All groups share one centre, and each spreads out both ways along 13 directions, with some noise.
In the rows, zero is written as 128.
Some rows, each with its group after it:
[111 112 167  90 117 100  85 147 137 150 170  87  90 120  97  88  60 122
 102 173 123] | K399
[182 186  91 120 158 120 108 127 111  97 205 156 117 139 161  75 154 109
 148  96 152] | K104
[138 122 159  20 141 138 155 119 182 166 148 121 116 123 126 155 114 109
 148 129 134] | K360
[201  91 176 163 135 115  81 132 122  87 129 111 125 147 112  93 148 150
 158 165 111] | K372
[ 80 128 104 155 129 110 140 173 107 134 183 115 160 110 148 176 131 171
 200 154 197] | K372
[126  95 145 136 154 143 143  95 144 150  98 150 135 147 116 104 131 134
 146 111  71] | K104
[187 174 140 173 151 137 134  81 109 165 121 109  95 144 137 116 124 146
 122 126  74] | K331
[144  81 184 156 118 148  92 151  93 102 124 135 110 152  86 166 168 150
 123 158 135] | K372
[148 187 115 159 156 130 219 106 110 157  76 155 155 137 175 161 113 164
 157 122 119] | K399
[108 176 186 138 114 130 105 171 106 116 122 168 157 131  93 137 148 151
  52 125  79] | K331
[106 132  84 119 126 148  96 104 105 126 117 126 187 117 120  99 126 148
 131  71 217] | K372
[ 73 156  88 128 100  99 158 147 160 175 141 116 108 176 147 160 113 152
 160 191 134] | K372
[ 70  82 203 109 108 150 133 163 123 129 146 188 152 128 103 122 142 143
 111 133 113] | K104
[203 200 105 115 153 156 108 116 111 156 130 128 104 139 110 150 153 133
 100 101 135] | K399
[136 131  86 184 129 147 103 128 117 132 133 137 174 115 134 148 191 164
 146 102 142] | K372
[114 160 112 118 128 127 120  81 115 133 118 117 198 135  63  89 109 154
 149  73 123] | K372
[188 133 142 172 127 120 116 157 130 116 177  88  97 137 142 105 111 156
 156 188 148] | K360
[145 152 156 143 153 151  90 176 126 161 129  92 144 126  99 111 112 126
 127 141 148] | K331
[166 181 133 134 111 102 133  94 122  77 139 105 205 101  99 125 119 201
 117 106 111] | K360
[168 127 133 107 193 167 148  96 151 155 168 111  98 129 120 103 121 107
 146  85  98] | K372
[154  72  93 128 116 109  76 132 121 124  95  91  72 131  94 188 118 151
  94 155 169] | K360
[164 163 152 147 172 133 152 156 166 107 133 104 203 100 140  83  79 192
 128 115 138] | K330
[103 114 108 126 101 140 133 143 148 130 115 154 166 141  28 111 143 142
 115 113  83] | K104
[120 158  85 162 118  72 103 122  72 112 133 146 141 146  75 160 176 125
 161 131  68] | K360
[ 83 116 125 117 118 141  93 156 121 147 194 136 115 129 103 173 142 181
  93 129 168] | K330
[149 122 177 104 103 115 163 111 146  98  86  82 110 109  77 148  91  95
  98 150  63] | K104
[144  87 174 138  77 127 140  87 156 134 125  92 164  86 117 140 149 153
 169 147  81] | K360
[171  82  73 103 139 122  78 161 143 154 124 171 107 140 103 147 182 139
 148 142 155] | K399
[176 104  90 181 105 152 110  84 110 147 100  91  78 139 110 143 134 155
 129 145 160] | K104
[182 137 158 169 146 189  90 146 138 192 103 106 107 145  69 128 142 155
  83 142 106] | K331
[ 90 116  85 149 182 138  73 164 175 129 147 145 168 178 106 118 166 191
 118 103 115] | K330
[171 209 126 159 146  67  97 181 105  86  98 111 166 138 111 156 119 169
 113 165 110] | K360
[161 173 170 134 157 156 115 137 139 127 112  88 129 170 101 119  83 190
  66 134 141] | K399
[167  97 126 129 154 167  84 117 138 114  75 136  93 161 113  51 130  56
  96  96 126] | K330
[103 149 200 114 161 134 144 206  97  76 201 176 147 137 119 125 122 141
 110 126 140] | K331
[ 77 144  93 190 128 112 160  68  87 118 129 143 128 148 158 153 172 115
 164 103  75] | K360
[ 69 145 151 158 104 121 166 170  97  80 180 163 172 117 119 121 119 157
 115 127 130] | K331
[149 153 134 138 132 182 131 143  92 154 132 189  99 152  90 169 169 158
  65 102 125] | K331
[136 136 127 164 140 193 130 131 124 136 153 147 130 139 124 120 162 149
 116  96 150] | K330
[102 101 131 117 105 129  75  99 136 121 176  95  86 112 127 117 128 116
  73 116 126] | K399
[176 142 153 151 146 146  93  96 121  97  91 119 150 147 134  67 118 139
 108 100 124] | K372
[105 160  73 171 118  82 104 153 112 110 145 120 158 158  87 168 146 197
 133 150 115] | K360
[115 156 171 120 144 121 162 128  67  86 145 134 168 119 108 174 136 134
 157 104 136] | K372
[ 86  58  78  99 139 154 132  53 160 139 118 151  92 156 152  88 137  88
 131  71 132] | K399
[136 181 123 141 163  86 159 128 108  91  82 109 151 160 100 136  92 125
 136 130  76] | K360
[151 129 136 155 162 151 155 150 127 118  53  60 119 121  85 219 104 137
  99 135 128] | K104
[123  91 111 167 146 122  97 116 136 193 128 122 104 123 174  89  97 179
 122 148 145] | K330
[ 33  89 169 180 100 111 135 149 125 147 121  69 116 147  71 129  73 136
 131 184  89] | K399
[112 123  86 121 160 139 108  73 193 165 121 108 149 147 119 106 154 142
 132  83  64] | K372
[176 142  62 182 130 116 134 106  99 104  92 129 168 139 134 103 118 168
 178 120 180] | K104
[135 111  88 144 131 127 142 110 144 120 105 103 129 140 111 149 126 153
 144 133 139] | K360
[124  95 116 126 139 157 110 176 142 104 130 106 151 131  78  95 112  94
 148 122 183] | K399
[178 100 140 171 122 141 110  94 133 113 103  94  66 140 108 130 128 128
  83 142  82] | K104
[155 187  92 126 150 135 153 139 152 207 167 114 176  89  61 112  96 185
 138 111  95] | K330
[ 91 160 135 137 164 146  95 186  87 112 136 156 193 174  29  97 137 127
 136  92 136] | K330
[166  69 117 158 130 133 107 100 125 136  62 122 124 136 147  48 102 116
 157 140 158] | K330
[105  69 144  96 140 166 113 112 151 128 130 143 137 153 108  39 130  67
 164  97 133] | K399
[ 83 161 114 134 173 156 118 125 147 117  97 105 116 179 151 102  97 106
  71  90 137] | K399
[189  96  47 192 122 121  95  83 121 139  72 169 129 146 128  99 186 150
 151 117 107] | K104
[121 114 121 160 167 158 141 122 113 114 104 132  85 164 172 126 110 139
  97 115 173] | K104
[135 162 160 108 162 146 132 145 104 127  97 139 141 140 133 156 108 150
  88 110 164] | K331
[ 85 134 148 122 112  72  82 135 110  80 144 124 122 157  66 154 137 139
  82 141  54] | K331
[101 109 153 114 115  93 132 147 151  82 162 139 168 123 125 115 137 132
 162 140 101] | K331
[ 91 152 154 127 162 150 170 130 122 136 125 134 145 146 117 194 149 142
 130 102  99] | K372
[135 198  80 140 178 145 134  92 114 184 147 142 130 144 204 118 154 123
 171  82 146] | K104
[122 119 184 107 126 147 187 140 129 101 125 102 200 124 118 152 106 164
 204 143 185] | K372
[139 109 170 173 111 164  88 110  91  81 139 139  87 171 117 106 167 108
  91 123 118] | K330
[108 156  98 154 153 126  95 157 108 130 163 169 132 149 141 171 204 143
 128 113 114] | K330
[176 140 100 102 106  85 112  83 120 144  95 104 111 112 108  65  65 110
 132 134 131] | K330
[123 111 156 162 109 132 138 121 105 107 154 117 179 113  85  82 109 158
 174 130 139] | K360
[ 89 153  98 174  96 151 135 110 126 136 150 103 125 144 126 112 142 107
 136 126 130] | K331
[143  90 119  89  93  72 159 102 127 183 148 197 144 103 142 129 151 178
 211 164 103] | K399
[145 128 197 107 141 112 161 109  87 132 181 139 125 100 192  62  66 150
 167 138 172] | K331
[ 75 105 116 163 101  81 143  96 131 115 145 105 138 144  90 135 130 140
 165 151  43] | K399
[130 177  94 163 154 114 114 204 130 120  94 158 153 160 138 140 154 121
 132 151 123] | K399
[101 130 134 134 157 130 128 126 117 137 119 138 135 162 101 104 133  98
 163 111  88] | K330
[ 74 224 117  96 118 166 168 104 106 137 179 132 130 166  64 188 152 114
  91  75  93] | K330
[108 159 109 156 110 145 137 132 158 113 139 162 143 158 131 149 207 116
 116 119  56] | K331
[ 79 124 155 133 126 167 136 123 161 163 131 161 189 126 136  64 126 158
 111  92 114] | K104
[180 104  84 162 162 150 108 146 143 184 133 128 109 124 129 137 154 150
 163 136 143] | K331
[146 130 134 177 103 134 110 117  95 135 142  97  94 137 122 168 146 157
 123 160 132] | K104
[102 108 105 137 124 131 139 121 130 132 135  75 110 123  71 119  87  93
 142 125 124] | K399
[131 130 140  37 129 123 121 119  98 125 119 141 148 102  64 146 114 105
 128  93 159] | K360
[143  93 113 181 119 154 102 114 145 119 156 130 134 134 120  55 144 150
 122 118 121] | K360
[ 91 164  89 223 161 121 137 142 121 135  92 137  97 189 178 137 150 110
 123 147  78] | K360
[140 147 177 112 162 100  99 138  98  71  99 133 190 145  97  94 104 141
 141 111 131] | K372
[143 111  80 146 147 161 111 127 143 177 124 122 152 127  71 128 155 151
 159 104 142] | K104
[ 61 116  73 204 126 132  86 119 134 143 151 119 158  98 170 127 147 182
  86  97 136] | K372
[114  82 116 105 128 107 129  69 170 118  88 102 124 164 146 151 135 153
 153 138 103] | K331
[195 110 137 177 134  91 102 131 117 157 122 125 109  82 158  89 122 136
 154 169  88] | K330

New rows. What belongs after each?
[146 137 169 169 133 137 112 106  91  82 121 125 165 119 114 111 139 150
 118 102 111] | K372
[128 130 111 173 147 137  96 158 121 152 155 120 102 130 132 121 134 139
 114 140 132] | K331
[160  98 163 108 138 111  92 172 154 146 102 108 110 109 146 162 139 109
 143 182 130] | K360
[161  92 160 114 148 103  66 197 111 102 131 114 114 102 148 136 110 124
 129 170 203] | K360
[110 126 126 148 142  96 104 145  78 153 109 149 129 133 133 106 120 110
 172 144 128] | K330
[ 92 121 105 166 123 110 113 113 136 139  81 123 121 141 163 193 173 140
 112 144  87] | K360
[100 114 103 169 136 125 135 153 119  74 162  93 133 138  65 137 104 141
 116 122 124] | K331
[149 153 118 167 162 120  62 151 129  99 136 147 125 161 122 102 169 135
  84 109  86] | K330
[ 78 155 148 112 130 140 171 117 107 142 116 138 144 131 153 164 125 122
 141 109 139] | K360
[ 77 154 113  86 159  98  99 165  85 139 200 148 157 140  72 128 105 161
 162 115 177] | K330
[121 134 124 145 155 136 130 151 113 117  85 126 132 137 130 128 101 120
 116 119 165] | K360
[109 126 134  77 120  89 135 152 140 117 139 123  76 151 182 134  90 100
 132 180 171] | K372
[119 116 157  88 131  68  98 118  90 126 119 113  97 136  97  68  57  86
 146 150 115] | K330
[ 77 131 148 148 116 109  82 166 142 100 154 104 131 149 114  63 108  90
 103 148  93] | K399
[ 72 137 137 120 170  81  85 195 113 172 170 143 128 110 130 159 109 162
 111 145 120] | K330
[161 156 162 162 153 153 186  63 128 105  92 110 173 177 112 138 129 200
 150 101  83] | K399
[106 117 130  92 142 149 121 109 122 112 183 142 141 135  98  76  99 143
 113  80 165] | K360
[159 139 126 190 156 113 100 165 112  72 108 127 186 119 141  70 120 148
 129 122 146] | K360
[136 124 176 107 121 116 139 136 106 103 175 198 147 134 124  88 155 122
 156 122  99] | K104
[180 130 159 132 123 151 130 121 134 134 147 158 126 113 126  89 146 130
 109 121  93] | K331
[ 59 175 165  86 139 115 167  89 135 171 132 104 113 134 191 154 100  96
 134 125  94] | K104
[186 101 192  69 148 148 155 120 128  98 144 123 115 124 104 137 133  97
 176 122 146] | K372
[144 150 137 119  70 148 111 107 135  89 128 102  98 136  87 152 138 116
  47 123 109] | K330
[165 101  89 127 126 170 136 145 135 148 150 201 121 109 114 137 191 136
 115 100 142] | K331
[126 149 135 102 125 132 140  83 133 155 202 137  90 135 158 139 165 122
 154 120 100] | K360
[ 90  82 152 112 101 133 105 111 127 147 137 177 161 153  93  82 174 130
 179 122 106] | K399
[134 192 105 132 106 141 119 112 110 120 131 123 142 156  62 113 122 139
  90  99 111] | K330
[ 87 142  89 138 100 175 125 133  93 191 138 165 108 145 106 159 159 121
 115 112 182] | K360
[146  89 110  75 129 158 111 124 135 129 132 157 109 103 156 103 131 102
 113 101 202] | K331
[121 184 150 133 174 105 197  93 142 121 168 100 188 135 179 109  90 196
 197 123 104] | K330
[131 166 116  99 164 102 127 183 126  95 111 146 212 144  46  91  91 145
 147 106 131] | K360
[119  78 177 106 113 136 120 138 120 105 129 113 140 147  89 152 129 149
 160 155 175] | K372
[144 186 130 118 145 146 128 115  98 171 184 144  84 184 125 142 169 109
 177 128 122] | K331
[ 96 124 188  87  80 154 164 151 137 101 131 182 194 109 112 117 135 146
 123 116 151] | K331
[156 141  84 135 144  97  79 167 129 154 120 155  96 136 120  91 121 111
  93 144 101] | K372
[113  72 191 112  84 151 125 141 154 113 117 150 135 116  74 106 118 129
  76 138  94] | K104
[127 168 163 128 121 119 142 135 111 109 141 175 153 141 114 144 161 150
 106 120  63] | K331
[147 142  94 134 168  99 121 144 151 174  97 128 164 120  99  86 105 130
 159 123  79] | K330
[126 101 153 175  57 113 181 130 120 132 141 138 153  85 147 104 102 175
 152 179 123] | K399
[105 161  93 171 114 193 171 138 119 146 168 133 124 145 117 127 148 118
 135 107 169] | K331
[130 170 107  89 154 113 153  93 152  94 101 122 141 153 171 129 124 103
 133 100 113] | K330
[192  76 137 126 138 123  82 194 142 108  66  99 142 107  76 110  94 128
 125 167 169] | K360
[157  91 168 103 119 122 115 124 135 104 174 101 146  95 124  97 111 154
 157 138 159] | K360
[ 84 131 138 117 111 109 118  95  72 140 145 121  58 139 159 216 138 132
 101 138 146] | K360
[108  75  71 166 131 134  65 160 171 171 121 126 182 115  95 110 154 193
 143 129 154] | K372
[222 180 119 158 167 166 136 157 130 117  99 139 135 143 140 116 150 126
 122 116 136] | K399
[114  99 128 119  94 117 169  85 117 139  97 120 119 127 144 148 127 104
 194 146 140] | K330
[105 139  72 154 109 121  76  99 139 125 101 121 138 147 196  87 127 149
  94 115 177] | K372
[129 223 137 118 175 105 172 142 147 110 111 115 183 125 157 132  92 133
 116  97  89] | K330
[115 133 150  82 169 103 140 139 154 157 165  68 126 126  45 198 126 111
 179 140  56] | K104
[157 173 163 119 124 115 130 116 116 138 131 126 121 129 110 134 139 111
 134 139  71] | K360
[118 167  59 146 126  89 115 125  72 121 172 147 120 178  15 131 132 148
 153 120 103] | K360
[ 51 149 103 142 176 129 124 152 141  94  94  66 150 184  88 161  83 143
  97 108 149] | K399
[126 142 105 140 113 136 126  84 148 143 205 124 105 134 182 144 171 168
 126 122 119] | K360
[147 114 158 141 147 139 124 149 128 100 138 145 140 131 117 112 140 147
 125 125 120] | K104
[160 170 144 154  87 146 151 140 150 111 102 104 143  97 114 175 142 136
  65 139  90] | K330
[153  67 169 181 130 110 111 138 145 147  88 103 119  90 180  82  69 157
 123 183 133] | K330
[156  99 136 122  79 153 171 104 148 166  92  85 132  82 104 110  64 151
 126 146 164] | K330
[ 89  98  70  94  82  74 145  93 106 116 140 157 158  85 166 121 119 125
 181 118 181] | K331
[ 93 136 141  75 115 116 193 113 130  89  84 115 168 136 132 165 115  84
 178 121 151] | K330
[ 77 134 100 127 155 111 112 120 106 163 178 161 119 169 100 157 179 128
 181 117  90] | K330
[109 175 110 105 134 128 177 104 157 158 118 116 129 121 132 179 142 115
 126 113  66] | K330
[163 110 213  79 116 103 124 139 141 117 163  86 134 107  97 120  85 158
 153 177 125] | K360
[161 127 138 111 117 160 148  96 107 132 158 117 106 105 107  87 101 104
 127 101 157] | K372
[108 201 129 131 152 163  79 130 118 145 112 137 138 191 104 124 158 127
  74  91 121] | K399
[136 120 160 129 113  87  89 131  98 101 110 110 130 129  77 140 113 154
 107 151 104] | K360
[127 120 169 134 107 113  99  96 103 108 187 139 140 122  94  82 138 135
 142 120  76] | K360
[147 131 148 142  95  99 105 136 104 102 159  88 139 119  92 154 105 204
 127 170 159] | K360
[104 167 138 185 109 184 188 114 116 154 147 131 163 139 118 159 151 184
 136 112 127] | K330
[137 109 108 101  84 120 144  95 145 163 105 102 101 102 117 144 105 113
 119 146 131] | K330
[ 57 131 120 116 155 126  98 109 100  81 125 155 128 224 128 115 150 111
 147 100 154] | K330
[ 68 158 137 143 134 124 142 158  81 119 204 173 111 167 140 158 156 137
 135 134 134] | K331
[118 123 120 120 101 189 147 136 171 127 176 106 155 120  91 173 146 204
  92 113 167] | K330
